The first 9 rows are patterns. Each new row is the sum of 2 different patterns, raised or lowered, with some noise. Before adding, each is slid sideways (what falls off one end comes back at the other) and multiplied by a number that may be negative. Names go in the order of the patterns.
Some rows, each with the names of its patterns after it:
[ -6.7  -0.4   7.6   4.1   3.5   2.7  -7.9   0.1  10.7   0.0  -5.2  -3.8
   7.5  -1.3  25.6 -12.9  21.7   1.2  -0.5  37.0  -1.0   1.9   1.0   1.9
  -5.0 -17.4   1.0   1.0   3.4   6.8   3.1]
Q657
[ 16.0 -12.9 -14.7   4.2   1.7   5.6 -37.0   1.3  37.0   7.1  11.9  10.8
  -3.9   4.1 -17.0   1.2 -20.9  10.5  -6.3  -2.3 -30.7  10.7 -35.0  22.5
  -6.4   3.4 -10.4  -1.0   1.1   3.3  21.6]
Q433
[  5.4 -27.1  -0.3  -9.3 -37.0  12.8  16.4 -13.4  29.5   2.4  16.4   3.5
 -24.9 -11.1 -12.0 -27.6 -16.4 -14.4  37.0  -2.3   4.1   0.6   4.2   4.5
  -4.8  -6.0  -8.3   5.0  -5.8   1.1  12.3]
Q565
[  1.8  -0.3   9.3  18.6  24.1   1.4  11.4   2.1  -2.7  -5.5 -12.6  -6.1
   0.1  12.0   4.6  -2.9  13.7 -11.5 -25.7 -37.0  -4.3  -7.9  -0.1  -6.1
 -12.4  10.7  -2.6 -17.8  12.6   1.9   9.3]
Q779
[ -9.2  -0.7   1.7 -10.9  -9.4  -6.2 -15.3 -15.3  -4.5  -0.4 -26.5 -11.2
   9.6   4.3  15.1  -5.1  17.3   4.2   0.6 -14.2 -16.6   8.1 -30.4   3.6
  16.8 -10.3  -8.7  -9.2  -4.6 -19.3  22.3]
Q274
[-16.0 -21.9  -2.1  -4.3   6.7  16.3 -18.9 -18.8   3.2 -10.4  -0.5  -6.4
  35.2 -26.3   6.3  14.1  -3.0  -7.1   9.1   9.0  -4.7  -0.7   8.4  -0.2
   0.4 -28.2  10.5  25.2  23.3 -20.8  12.9]
Q640
[-24.9   0.0   3.2  31.0  -3.3 -10.9  -4.3  -8.2  14.2   0.6  -0.2 -18.6
   0.1  -1.8 -33.1  -2.5   7.7   4.5   1.1   6.8  -4.3   0.5  22.0  -7.3
  11.5  -5.2  -2.0  -1.6  11.0   1.0   3.7]
Q572
[  4.1   6.1 -37.0   9.8  -6.9 -27.3 -18.6  11.7  -6.5   6.5  -1.7 -22.6
   3.2  10.5   3.9  -9.5  -3.0   8.3 -16.4 -23.9 -13.8   9.6  -4.2  -2.2
 -31.9  15.5   3.0  -7.7 -15.1   0.3  15.9]
Q544
[-19.6   4.6 -14.4 -31.0  13.8  13.1 -15.7  -2.0  -2.3  -0.9  -7.5  -4.8
   0.3 -10.2   0.6   4.8  12.3  -1.6  18.6   3.9   1.0  -2.7 -11.0  10.2
   2.7  -4.2 -20.4  17.7  17.0  10.4   8.4]
Q328

New rows. What belongs after each?
[ 16.3  -2.6   7.8  28.6   3.1   2.8   0.7   7.4   8.4  10.6  -2.7 -13.7
  10.0   6.1  12.1   6.3  15.7  -1.0  24.3  -6.0   0.7   7.5 -17.2   2.4
  16.8  27.4  34.1  18.1  28.8  10.2  14.1]
Q657 Q779
[ 20.8  15.4  36.6  18.3  18.5  34.2  43.4   8.8  42.5 -11.6  30.5  15.1
  20.2  -1.0  30.4  27.2   8.0  10.9   9.6  31.4  -0.1 -11.1  23.8  56.5
   1.7 -15.6   7.8   5.9   0.8  14.9  13.6]
Q433 Q328
[21.2 11.6 -8.6 26.9 26.4 10.9 10.9  8.5 10.8 21.0 44.5 27.9 37.2 62.7
 27.0  3.7 15.5 25.3  5.1 38.0 46.1 36.0 35.3 18.7 28.1 31.3 36.6  4.3
 24.8 36.3 37.7]
Q779 Q572
[  7.9  19.9  19.2  16.2   9.7 -16.2  17.0   3.2  -0.5   0.8  20.9  26.9
  11.8  25.2 -27.5  -3.1 -25.4 -13.5 -10.5  20.9  -0.3   6.0  18.5  -9.1
  -2.5  28.5  15.1   8.8   9.5  16.6   6.5]
Q779 Q544
[-11.8 -31.9  -2.8   7.5  -6.3 -15.3  -2.9 -22.4 -31.7   4.6   7.5  -5.3
  -4.1  10.1 -18.7 -20.5   7.0  -1.3   6.9  -9.1 -30.5   8.1  11.3  -8.6
 -10.8 -26.8   9.7   4.1  32.7 -34.7  -4.3]
Q572 Q544
[-44.4 -49.4 -60.2  -5.4 -54.0  -9.4 -59.2  -7.5 -28.8 -33.0 -37.4 -21.4
   7.1  -7.7 -27.3 -70.1 -11.4 -29.8 -45.3 -68.9 -11.4  -3.0 -11.9 -16.3
 -37.0 -24.9 -11.0 -32.3 -32.5 -42.4  -7.9]
Q433 Q544
[ 24.4   4.4 -12.7   4.5  18.6  34.6  13.8 -11.1   0.9  21.5  19.7   7.9
  23.8  14.5  17.0  20.1   5.3  24.7  11.8  24.5   4.1  16.9   5.3  18.9
   7.9   3.2  17.1   3.7  24.9  -2.7  16.7]
Q572 Q544
[37.9 47.9 28.8  4.6 38.0 23.5 -7.1  7.4 -1.9 52.7  3.6 19.7 21.9 36.5
 40.4 10.0 45.3 12.8  9.3 27.1 31.1 38.0 30.5 19.4  0.9 24.1 -4.3 28.9
 43.6 21.9 48.9]
Q565 Q274
[ 12.7  10.0  38.0  12.3 -22.4  25.1   3.5   1.8  -5.3  12.0  37.2  15.4
  36.7  -7.0  17.9  14.9  53.4   3.2  44.2  17.8  20.7   4.7  18.2  12.9
   7.2  12.9  -6.1 -17.4  28.3  17.7  13.4]
Q433 Q572
[ 23.4 -27.4  -7.2  33.4  28.3  16.8  26.3   6.7  -2.3  -2.7  22.2  -5.8
  14.4   4.4  16.4 -30.0   4.6 -31.9  40.8   3.3  14.9 -22.2  21.1  15.4
   9.4  20.9  26.8  11.9   2.0  21.1 -13.5]
Q433 Q544
[ 21.2  16.4  31.8  29.0  28.6   5.4  28.4  23.4   5.9  27.9  34.8  63.4
  24.2  22.6   2.6  37.4  44.9  16.4  27.5  19.8   9.2   4.4 -16.6  27.9
  29.9  -2.1  -2.0  -7.1  16.6   2.0  11.4]
Q779 Q328
[-16.4  22.9   4.8  40.9  29.9  13.4  33.4  24.8  -1.3   9.3 -12.6   9.6
  30.0   7.3   3.8   7.9  11.4  10.0   5.9  26.6  32.7  22.9  -6.8  11.4
  19.8  35.0 -10.2   2.4  20.8  19.9  27.8]
Q657 Q544
[-13.0 -24.1 -27.5 -16.8 -31.1 -35.4 -32.5 -19.0 -55.0 -31.8 -13.4 -15.3
   0.1 -32.2  -9.7 -14.8  -3.0 -45.4 -44.6 -22.2 -49.8  -0.9  -9.7 -15.2
  -1.8 -35.4 -34.8 -22.2  -1.3 -24.5 -19.1]
Q274 Q328
[ 17.7  14.0   2.1 -11.2  -7.9 -10.8  40.4   1.2  -8.7  25.8  36.1   4.0
  31.1   0.6  29.2  34.4   7.2 -13.7  -9.2  26.7 -16.2   6.6  42.0  21.9
  14.7  -8.4  10.2  -7.3  61.4 -13.7   7.7]
Q274 Q544
[ -2.9 -25.2  -1.3 -10.3   1.5  18.6 -18.5  17.3  37.2  -4.3 -14.2  13.5
  12.7  -7.9 -14.2  -0.5  15.3  -0.1   9.2 -23.4  10.9  -4.1  -1.4 -23.4
   1.1  13.6   7.1  17.1 -33.6   9.0   1.3]
Q544 Q328
[ 12.1  17.0 -41.0 -13.0  -3.1 -22.4 -14.1  -7.2 -29.6  -9.3 -24.8  -1.1
 -12.9 -11.2 -45.9  -6.0   1.1  29.3 -29.4  -6.0 -55.6 -28.2  -4.5 -12.7
  -1.7 -13.3 -28.4 -27.8   5.2 -21.0 -13.4]
Q640 Q572
[-12.9 -44.3 -21.6 -39.0   9.2 -25.1 -55.4 -39.9 -36.2 -38.9  -3.5 -27.6
 -13.6 -50.3  -6.3 -25.5 -17.5 -18.6 -11.0 -35.2   2.9 -30.7 -20.6 -27.0
   6.7 -22.7 -33.6 -31.8 -44.6 -43.2 -11.2]
Q433 Q572
[ -7.1  46.8   6.8  20.8  13.7  37.4 -11.5  -1.9  23.4 -14.7  13.1  10.6
  15.2 -26.1  18.5 -18.7  30.3   2.0 -13.2   7.0  29.5  30.6  -6.8  41.5
  10.9 -23.9  -6.5   7.8  17.2  29.5 -45.0]
Q433 Q640
[ -5.9  32.4  21.0   7.9   8.1  39.5  11.1  -5.3  -2.4  -1.0   3.7   5.3
   4.5  -3.8  17.6 -24.6   9.9   0.7 -19.4   5.1  16.1  -5.7  50.5   7.5
  15.4 -18.8  -8.6   7.8   0.2  -6.5 -19.5]
Q565 Q572
[-10.4   7.9   1.9  -2.8 -29.8   5.5  30.0   7.0  10.2   0.2  -4.9   9.6
 -14.3  -5.2 -20.2  11.6  -6.4  16.2 -34.2  23.5 -27.5  15.6  21.2  -0.6
  -7.9  -2.3  -0.1  -2.4   0.4  11.0  -9.9]
Q657 Q433
[-27.7 -13.7 -39.8   4.5  -3.4 -15.2 -31.0 -13.1   7.9  -5.3  -2.7 -43.1
  -9.1 -18.7 -27.1 -29.1  -6.1 -19.0   0.6 -14.7 -14.7 -19.8  13.5  -8.8
 -21.1  12.0  -5.7 -25.6 -33.1 -22.7  -5.4]
Q657 Q544
[-39.4 -18.1 -21.4 -46.0  11.4  11.0 -24.3  30.6 -15.9 -11.1 -32.5 -37.3
 -25.0 -20.2 -40.8 -33.8 -15.5  26.0 -24.8   3.4  -6.4   1.7  -1.9 -15.4
  -8.4  -3.1  13.0 -12.8   0.8   4.3  -5.1]
Q565 Q779
[ 2.7 25.1 28.4 14.5 15.7 18.8 -7.3 21.5 36.2 40.3 -7.1 30.3  8.7  9.0
 15.8 30.2 27.3 36.4 -1.0 -7.2 29.3 11.5 14.5 -2.8 64.1  8.3 32.7 38.2
  1.2 15.5 16.8]
Q640 Q328
[-40.1   2.7   4.0 -21.6 -21.4 -28.6 -10.3 -28.1  -0.7 -37.7   0.0   1.7
 -13.7 -15.1 -32.8 -22.7 -36.5 -40.7  -2.9 -24.3 -34.5  -8.5 -11.8  -2.1
 -23.8  -4.8 -10.1 -21.3 -25.7 -23.4   2.1]
Q274 Q328
[ 22.6   7.2 -13.4  19.6  -8.7  -3.6  34.1 -25.5  14.0  14.6   5.7   5.1
  14.8  18.3  -0.2   9.3  11.1 -13.5   3.8  29.5  19.3  20.6   6.2  26.0
  16.5  23.6   2.3  -7.5  22.1  -6.1  19.9]
Q657 Q274
[ 38.6   8.9   1.2  25.4  11.3 -15.8  -4.9 -21.1  -9.2  12.6   2.2  -9.7
  -9.9  13.0 -12.5 -33.8 -24.0   9.6  -1.6 -11.7  -8.0 -14.2  28.3 -19.3
 -22.8  10.3   9.0   3.0 -15.9  -8.6  -2.1]
Q779 Q544
[  2.3  -5.9 -25.0 -10.8  22.0  -0.3  -3.9  17.3   8.6  57.9   3.0 -10.8
   6.3  -2.9 -13.5  -1.4  12.3  -1.7  12.1  44.1  -9.7   7.5   4.6  34.3
 -18.5  63.0 -20.7  15.2   7.7  10.9   1.7]
Q433 Q274
[-16.1 -29.2  20.9  10.7 -21.8  15.9  -1.7   8.6 -35.7  19.4  -3.3  -2.7
  18.2   3.0  -5.4 -12.1  -2.7  -7.1 -23.0 -10.3  -4.0  31.7 -11.8 -32.0
 -16.6   6.5 -35.8 -17.9  12.8  -9.0  -0.3]
Q779 Q640
[  9.8  -0.4   1.9   4.0  22.9  23.2  37.4  16.2  14.0   6.6 -15.3  26.9
  21.0  29.6   2.1   7.9 -10.9 -21.9   2.8   2.9   5.3   6.6 -32.0 -12.3
  -0.3  -4.8   8.7   4.6  50.0 -12.5  12.3]
Q779 Q640
[ 19.4  12.6  25.7  32.0  14.4 -10.9  16.7  35.0  32.2  11.4  20.7  67.9
  33.0  32.4  18.3   6.3  34.4 -16.9  28.3  26.0  21.4  11.2  12.7  -1.5
  12.8  21.3  31.2  18.9  27.3   7.4  14.6]
Q433 Q274
[ -4.7 -28.3 -28.9 -33.2 -21.1 -24.4 -32.6 -59.9 -36.1  -6.4 -16.1 -42.5
 -13.3 -33.0 -31.4 -20.8 -26.5 -29.8 -16.4 -36.6 -49.7 -13.0 -12.5   3.2
 -26.0   8.4 -43.4 -14.9  -5.1 -34.7 -28.1]
Q779 Q640
[ 14.6   5.6  22.4  30.6  13.5  14.5  17.3  50.3  10.1  21.3 -12.4  56.3
  10.2  32.9  70.6  21.1  25.1  15.8   8.1  30.3  19.7  17.7  29.1  23.9
  29.4  -5.5  35.1  13.9  14.9  27.0  28.8]
Q657 Q640
[ -8.0   2.2 -37.7   7.9   4.8 -15.2  15.8 -13.7 -17.5   7.9   7.6  -4.0
   3.7  10.2 -37.1  -4.3  15.4  -7.9  11.9  34.9 -12.5  -6.9  18.5 -27.4
  -8.1   2.6  -0.6   6.0  -1.0 -11.8  22.2]
Q565 Q274
[ 12.2   7.9   1.0  36.8  32.9  35.5  49.4 -22.0  21.0  28.4  -0.3   5.6
  31.8  22.3  30.1  19.7   9.6  23.8  26.8  15.9  14.5   6.4  25.6   6.1
   1.5  18.0  22.8  16.5  22.1   7.3  23.1]
Q544 Q328
[-20.7 -19.8 -30.1 -16.9 -35.8 -29.7 -20.7  -9.2  -9.8 -34.6 -25.1 -10.2
  -1.7 -18.9 -45.3 -15.3 -29.1  -1.5   1.0  -5.5  12.4 -33.1 -32.1  -8.5
 -30.2 -15.3 -18.7 -11.2 -11.2 -18.5 -14.2]
Q657 Q328
[ -4.3 -30.6  16.7  25.5   9.1  33.8   7.3  20.3   5.3 -19.9   1.0  -4.3
 -26.1 -11.5 -10.3  40.8  12.1  11.1   1.0  11.1  15.7   4.4  -3.6   0.9
  -7.3  10.3 -10.2  17.9  13.0 -49.0   8.8]
Q657 Q565
[ 10.5 -14.1 -11.4 -21.1 -23.1  -4.7 -21.3 -18.3 -27.5 -15.9 -23.8 -48.1
 -20.9 -11.2  -5.3 -15.0 -18.1 -20.3 -11.3   7.0 -29.4  -4.1 -41.4  -8.0
 -35.4  -5.8 -15.3 -43.6 -36.5 -16.9 -13.1]
Q657 Q572
[  5.5  29.5  17.6 -17.0   4.3  17.7   3.6  29.3  29.5 -16.4 -14.4  20.7
 -19.1  -6.7   3.9  20.3  33.8   2.1  15.1  25.0  43.1   0.3 -30.5  11.6
  11.8   0.7 -14.1  -4.4   0.4  38.6   0.6]
Q565 Q544
[-11.5  11.6 -22.2 -20.3  16.0 -13.2   9.9   4.2 -20.0   2.3 -10.0 -16.4
  12.3  10.8 -19.7  -8.3  -3.6   4.7  -6.8 -11.0  -3.3 -13.6  -2.1  10.8
  10.6 -12.2  16.1   7.4   2.8  -8.9  -8.3]
Q657 Q328
[ 33.9  17.6  13.9  45.6   4.4   2.0  40.9  -0.7   3.0 -11.5  14.4  38.6
  27.8  -3.2  38.5  55.6  32.0  -9.2  24.2   7.6  17.5  -1.5  11.5   3.4
  27.1  16.8   8.9  -3.2  21.7 -22.6  26.0]
Q433 Q565
[ 29.7  20.4  -4.1  17.7  16.2  13.9  17.1  19.6  12.1   1.6  34.4  24.0
  10.8   4.4  10.5  16.7  -4.3   3.4  -0.3  32.6  25.8  -0.9  21.2  21.6
   8.6  26.7  24.3   1.9  17.2  15.2 -37.0]
Q274 Q328
[-30.7   7.5   4.1  -3.4  -4.3  -4.1  -0.5  -1.1   9.2   1.9  -9.7  -2.7
   5.1   4.5  38.0   1.5  26.1  38.2  -4.1 -18.7   3.3 -10.1 -19.6  -3.2
  16.6  17.2   8.0   8.1  22.0   3.5  33.2]
Q565 Q274
[-27.9   3.4  -4.8  -6.1  31.4   3.5  -4.0  -2.6 -25.0   8.2 -29.8 -31.5
 -14.6  -6.4  18.9 -24.2 -10.3 -13.3  23.6 -11.8  -5.8   7.7   0.6 -15.6
  -8.0 -13.8   1.3  13.6 -29.8 -18.1 -18.4]
Q565 Q544
[ -3.4  -5.8  19.6  13.2  47.7   8.2  23.8 -13.3  18.0  13.8   5.0  27.0
 -22.2  15.8  26.7  23.9   7.8   7.7  43.3   2.0  21.0   1.7  11.1   7.7
   9.3   7.3 -11.6  10.0  -7.8  16.0  15.2]
Q274 Q572
[ 15.4   9.9  22.8  21.1  21.5   3.6  23.1  17.4   3.7  19.9  24.1  48.8
  19.0  16.5  -1.4  29.3  34.5  11.7  19.6  12.9   8.5   1.3 -16.3  21.7
  21.9  -5.1  -1.9  -6.7  11.7  -0.7   7.2]
Q779 Q328
[  8.7  -5.9  12.0  -3.3  11.1   5.2  21.8  22.1   7.5  11.8   6.2   4.0
  18.2   6.1  25.8 -13.1   3.0  24.6  29.1  30.9  14.5  12.2  20.6  19.8
  27.9  -1.8  14.9 -15.0  14.5  43.0   7.6]
Q274 Q572
[  5.1   6.0 -16.9   4.9 -21.2  19.5  20.6   7.7  -4.8 -19.5   9.4  17.2
  24.8  24.7 -14.2  -5.7  10.0  22.3  10.7 -21.7  32.6  36.3   5.4  11.2
  12.8  -2.1  11.3  -6.7  -9.7  -5.1   5.0]
Q433 Q572
[ 35.7  10.7  -4.1   6.2  25.3  15.9   6.5  26.7  23.8  21.5  10.4  13.1
   7.4  31.8   4.1   6.4  38.4  12.3  28.0  -1.1   7.4  36.1  40.3   3.0
  16.2  32.6  21.1 -13.7  15.4   5.5  16.1]
Q657 Q544
[ -9.3 -10.2 -26.3 -14.5 -22.6  22.8 -18.8 -11.4  18.4  13.2  -9.0  -3.3
   3.0  -1.9  13.9 -16.5 -29.5  -2.6   2.3  -9.9 -36.7  23.2  31.9  13.7
 -10.2 -22.9  -2.6   7.9 -53.5   0.7  11.2]
Q544 Q328
[ 12.6   9.6 -14.0   1.1 -18.9  14.0   2.4   9.7   5.1  15.7  17.8  36.1
   9.5  -1.0 -19.5  17.2   9.1  25.3  41.4  31.2  13.4  16.2  26.5  16.5
  22.6  30.7  14.5  19.6  -5.5   9.1  -2.2]
Q779 Q572
[-16.6  12.0   0.8  32.4 -27.2 -15.4 -11.3 -17.4  -2.1  -8.8  11.7 -17.6
 -15.6 -23.0  -9.9  -8.3  -3.0  -8.9  27.5 -15.8  -2.2  -0.6  12.2  -3.9
 -12.8  -8.5 -26.5  -5.5 -19.5 -14.2 -10.2]
Q274 Q640
[-27.4 -37.6 -35.7 -35.7 -25.4 -63.1 -17.9  -9.1 -41.6 -34.6 -35.3  -4.1
 -54.4 -25.7 -55.1  -7.1 -34.6 -21.6 -15.8 -29.7 -35.7 -46.6 -44.7  -8.0
 -32.4 -40.2  -6.1 -20.6  -4.5 -62.1  16.1]
Q274 Q640
[-36.7 -16.6 -31.0   4.0 -35.4 -21.3   3.7   5.7 -35.7 -49.2 -22.8 -25.5
  15.4 -66.0 -14.2  38.4   0.1 -20.7  -5.2 -32.9 -17.5 -18.4 -24.7 -51.0
 -16.6 -21.2 -22.2 -59.1   0.6 -34.2  11.9]
Q433 Q544
[-13.5 -16.6 -10.2  -2.5   1.6 -41.7   6.3 -30.5 -35.4 -33.3 -19.0 -11.6
 -27.3 -36.3 -26.9  -9.3 -25.5 -11.9 -26.6  14.6 -23.1 -17.0   4.4 -23.9
 -23.3  -9.9   0.8 -18.6 -15.5 -28.7 -16.0]
Q640 Q572
[  6.6  13.2  29.8   4.1   4.0 -15.6  11.1  25.5  12.2   8.3   1.0  14.3
  12.3  17.2  11.4  -8.4  43.9  -5.4   3.7   6.6 -18.8   5.1  11.8   9.6
  -7.0  18.7  16.6  12.7  10.3   9.1  -4.6]
Q657 Q572
[-21.1  12.8 -27.0 -21.7 -11.8 -26.9 -28.0 -40.1 -22.3 -17.2 -25.5 -55.5
 -49.4 -31.8 -28.5 -39.6  15.0 -27.3 -18.3 -41.0 -41.4  -6.1  -3.2  -9.3
   0.3 -36.6 -30.3 -54.8   0.4 -25.7 -68.9]
Q433 Q640
[  8.0  -4.5  12.0 -12.5   6.9   0.3   4.7  -5.1 -25.2   6.8 -37.8  -9.3
   1.4 -28.2 -22.8 -19.5  -5.1 -26.1  10.2  -8.7 -19.0 -28.6 -46.5 -22.4
 -21.8 -26.3 -29.3 -23.8  -2.8 -36.7 -34.7]
Q779 Q274
[ -2.0 -15.8   5.0  -8.6 -21.4 -40.8  -7.2 -36.9   8.7 -30.1 -16.4   3.0
 -42.1 -17.8   2.4  -4.1  -0.4   1.5  11.5   0.3   9.1  10.2 -10.5   0.4
   3.2  -7.0 -16.2 -17.7 -12.6  -7.2  12.3]
Q657 Q779
[ 17.7  18.8  15.8  16.2  21.6  26.8  21.4  18.0  14.3  57.5  16.0 -12.2
  -7.2  16.8   8.6  11.1  26.4  14.5  27.7  22.9  -5.4  54.7  24.1  -3.0
  31.3  21.5  26.0  -9.2  51.4  -9.1  11.5]
Q274 Q640
[  2.0 -17.3  13.8 -13.3 -24.5   6.6 -29.0   7.6  10.9 -25.7 -15.9   4.3
 -11.2   6.2   0.1  31.8 -31.2  21.9  16.2 -16.5 -15.9  -8.5   5.1 -24.6
 -10.6   0.7   3.5   7.7 -40.0  26.6  15.1]
Q274 Q640
[ 2.7 26.2  5.4 12.3  0.0 21.9  8.9 -1.1 13.3 20.2 14.8  4.9 25.7  9.4
 10.3 15.3 20.2 36.8 15.1 17.1 -4.5 25.3  1.7 -8.8  0.6 21.1  3.8 36.7
  8.1  2.6  3.8]
Q572 Q328
[ 17.4  -3.2   9.7 -13.8  17.4  -4.3  10.2  -8.0 -16.0   2.1  14.9  13.4
  11.2   5.5  26.1   7.0  34.8   8.9   3.2 -20.1  21.7  22.7   9.1  17.1
  -4.9   7.7  19.0  29.0   2.4  12.3  47.7]
Q657 Q572
